There are 4 ways to turn a row about zero (a turn may also mirror it). The second row of each pair is the first, turned, with some noise. The first 40 pairs use one turn. New pairs use 3 turns, one after the other, and a turn may come again.
In the rows, 128 means zero.
Some pairs, each with its turns in order after it:
[131 148 125 183 131 133 146 144 103]
[103  83 102 154 127 103 118 121 110]	G

[135  56 127 137 145  73 110 141 118]
[ 84  70 162 145 100 130 134  97 162]	S

[105 143 131  78 152 125 190  72 186]
[130 148  93  28 151 167 112 110 156]	G

[122 115 123 137 154 164 189 115 146]
[102 166 163 104 170 145 117 150 124]	S

[143 152 117 165 120 131 166 182 112]
[127 119 133 126 113 154  59 169 133]	F

[139 133 122 133 175 149 133 128 131]
[ 99 133 133 113 138 129 145  98 101]	G

[119 208 120 110 157 175 117 121 129]
[126 135 117  77 153 118 185  78 140]	M

[132 130 117 134  98 127 120 117  70]
[108 130 160 162 120 166 130 107 128]	M

[110 109  93 126 138 121 133  98  95]
[126 101 155 113  95 156 128 129 117]	M

[ 50 177 199 138 105  62 116 131 125]
[ 78  77 134 135 148 166 106 213 201]	G

[165 157 190 111 132 111 149 113 148]
[147 106 112  66 118 172 111 132  97]	S

[128 102 124 148  95 143 127 183 160]
[ 94 140 171 161 137 105  97 159 144]	F

[130 135 134 139 136 135 128 131 150]
[144 138 121 115 140 116 139 130 123]	M

[164 136 144 123  77 142 136 119 161]
[164 149  73 145 131 144 144 134 134]	G

[102 148 133 123 131 134 150  68 126]
[129  94  96  86 146 117 154 108 123]	F

[116 116 127 123 178  98 100 111 189]
[ 90 106 142 152 124 149 139 102  55]	S

[135  80 135 136 129 156 159  68 130]
[163 142 116  70 144  92 128 140  97]	G

[125  60 148 156 147  62 118 121  85]
[ 75  47 141 124 105 113 120 107 169]	S

[152 124 143 139 124 112 111 180  92]
[144 141 126 174 100 141 105 165 110]	F

[ 88 123  92 121 121 116  90 150 170]
[170  75 101 139 109 118 151 139 134]	M

[132 149 131 138  85  78 146 191 119]
[118 115  60 185 159 158 113 135 135]	M

[146 126  61 188 174 122  99 111 109]
[119  93 159 139 134  60 144  63 132]	G

[159 151 133 146 114  60  80 158 135]
[114 121 138 186 111 122 172 136 200]	G

[131 110 137 134  75 142 130 193 124]
[158 152  93 187 124 135 110 118 159]	M

[151 154 160 120 131  67 147  64 138]
[ 73  95 150 106 188 135 104 161 108]	M

[133 146 133 138 107 208  87 114 129]
[161 113 124 156 187 146 146 119  76]	G

[125 139 117  73 104 100 115 105 118]
[ 97  78 141 126 132 133 125 125 170]	M

[ 84  96  88 125  75 129 181 151 112]
[143 121 150 173 158 115 107 191 188]	S

[193 110 124 130 181 118 158 171 174]
[ 87 193  97 119  94 110 178  88 131]	G

[130 121 180 120 136 125 152 103 183]
[152 108 153  94 139  96 168 148 165]	F

[115 120 158 141 118 139 102 136 120]
[141 131 140 155 135 104 128 110 116]	M

[134 144 139 132 125 138 133 119 129]
[131 118 130 107 129 122 126 135 110]	F

[114 140 167 133 143 181  73  84  81]
[138 112 124 121  94  94 157  94  40]	F

[208 115 119 199 148 131 115 175 120]
[110 150 175 135  52 187 108 170 128]	F

[137 178 137 127 148 104 130 208 145]
[145 138 149 108  57 117 137 173  94]	S

[119 146 142 154 125 116  99 110 144]
[120 125 102 131 124 115  99 109  98]	S

[ 97 152 135 117 106 153 124  90 129]
[115 116 114  98 155  97 136 106 101]	F

[144 123 121 134 142 186 127 132 105]
[117 180 126 112 140 126 144 118 159]	S

[ 90 167 120 191 127 119 132 132  54]
[120 122 110 105 122  26 113 145 149]	S

[127 143 122  95 115 162 112 139 101]
[140 133 133 146 153 125 106 107  79]	F

New pairs. What belongs after each?
[ 92 157 105 150 126 158 150  78 136]
[189  99 117 103 150 117 152 155 110]	G G F

[134 109  76 124 128 107 152 134  59]
[ 63 149 160 130 120 146 177 112 132]	G S F

[129 180 129 113 147 137 102 116 130]
[160 148  96 115 131 123 123 144  92]	F G G

[128 136 122 144 176  88 127 149  94]
[139 105  98 131 100 150 112 171  97]	G F M

[100 116 161 151 100 129 155 126 115]
[116 103  91 133 165 146 110 139 106]	M F F

[130 176 136 147 112  65 180 175  48]
[133 105 117  50 144  85  51  77 114]	F G S

[163 133  48  88 140 100 117 104 140]
[109 131 182 109 121  92  64 151  93]	M S F

[107 119 129 143 157 120 130 142 123]
[ 98 122 127 143 115 138 109 101 118]	M F F

[ 78 124 129 141 118 152 115 150 161]
[111  93 117 168 145 152 138 148 119]	S S M

[125 142  97 126  99 144 158 108 109]
[128 157 122 101 157 101 111 148 137]	G F S

[121 136 157 190 111 125 169 102 109]
[149  78  71  91 141 109 120 131 124]	M M F

[113 126 130 138 152 194 133 119 123]
[139 128  96 151  93  80 156 143 119]	F M F

[125 136 130 154 125  72 141 108 131]
[153 173 117 138 122 128 141  97 119]	F M G

[137 131 131 116 144 129 156  95  77]
[135 140 128 147 181 100 114 112 159]	F M M

[134 152  91 159 113 129 200 132 131]
[134  85 180 159 137 120 147 175 140]	G M F

[148 131  99 159 111 105 157 113 131]
[143 143  93 114 135 140 160 111 156]	G G G

[131 131 139  88 185  85 186 129 139]
[143 175 141 111 122  77 185 115 164]	G G M

[124 123  89 128  85 122 119  70  99]
[ 90 123 106 167 178 130 130  82 123]	F F S

[127  80 118  82 117 149 155 137 131]
[100 132  76 126 138 116 160  96 115]	M G G

[164 157 139  96 151 141 120 108  84]
[ 98  86 130 106 107 120 122 188 131]	M F M

[130 133 131 130 103 103 118 162 100]
[138 127 104 151 114 118 117  98 115]	G S S

[155 129 126 134 138 137 124 134 164]
[131 134 128 149 147 157 157 123 120]	G F S

[130 135 119 116  84 145 169  87 165]
[149 152 144 140 132 179 124 189 113]	G M S

[ 48 153  50 109 108 208 159 137 168]
[124 144  96 129  50 208 137 170  46]	M M S

[117 151 169 131  62 134 126 127  84]
[157 100 118 185 186  97 131 116 118]	F F G

[190 178 117  96 127 154 129 144 112]
[ 79 124 159 147  82 157 148 173 149]	G G M

[104 114 143  48 131 113 100 182 183]
[202 137 125 128 108  64 187 142 123]	G S S

[115 121 143 177 149 130 120 111 191]
[125 125 125 114 152 109  53 146 165]	M S M

[147 122 152  90 116  96 112 113 140]
[121 137 120 128 101 174 155 158 117]	F S G

[195 134 110 154 101 131 122 148 122]
[132  93 142 136 129 152 122 192 142]	G G M

[173 130 144 120 126 137 128 139 141]
[143 122 120 125 108 121 140 106  93]	S G G

[114 141 123 100 119 137  96 108 155]
[129 125 106 129 123 173 120 114 151]	M G G

[116 127 160 113  58 109 109 146  88]
[134 129 119 150 153 190 155 126  63]	G G M

[115 131 132 132 208  86  93 176 208]
[127 210 210 144 167 150 118 137  84]	F G S

[102 123 106 160 123 171 158 146 126]
[141 107 158 126 148 183 145 111 132]	G F M

[115 130 129 118 133 208 116 130 102]
[139 164 119  80 126 157  98 112 177]	G S G

[ 73 168  98 117 150 143 155  66 100]
[125  87  58 165 167 149 107 171 119]	S G S

[139  99 112 113 179  54 115  91 113]
[ 70 179 117 111  80 110 161  96 137]	G F G

[ 48  92 173 131  84 122 137 112 129]
[ 85  93  97 121 175 119 102 189 103]	G S F

[125 138 165 137 136 131 131 124 102]
[ 93 121 128 138 127 160 136 132 138]	M G S

[168 156 112 136 151 112 139 121 144]
[124 120 102 149 114 150 128  86  96]	F S G

[132 122 151 208 134 174 122 132 109]
[167 156 143 113 105  76  78 131 111]	M G G

[ 68 199 131 128 114 208 111 158 130]
[176 163 128  72  93  57  69 125 146]	F S G

[137 155  79 132 130 128 140 134 134]
[141 163 120  90 121 133 128 145 105]	M S S

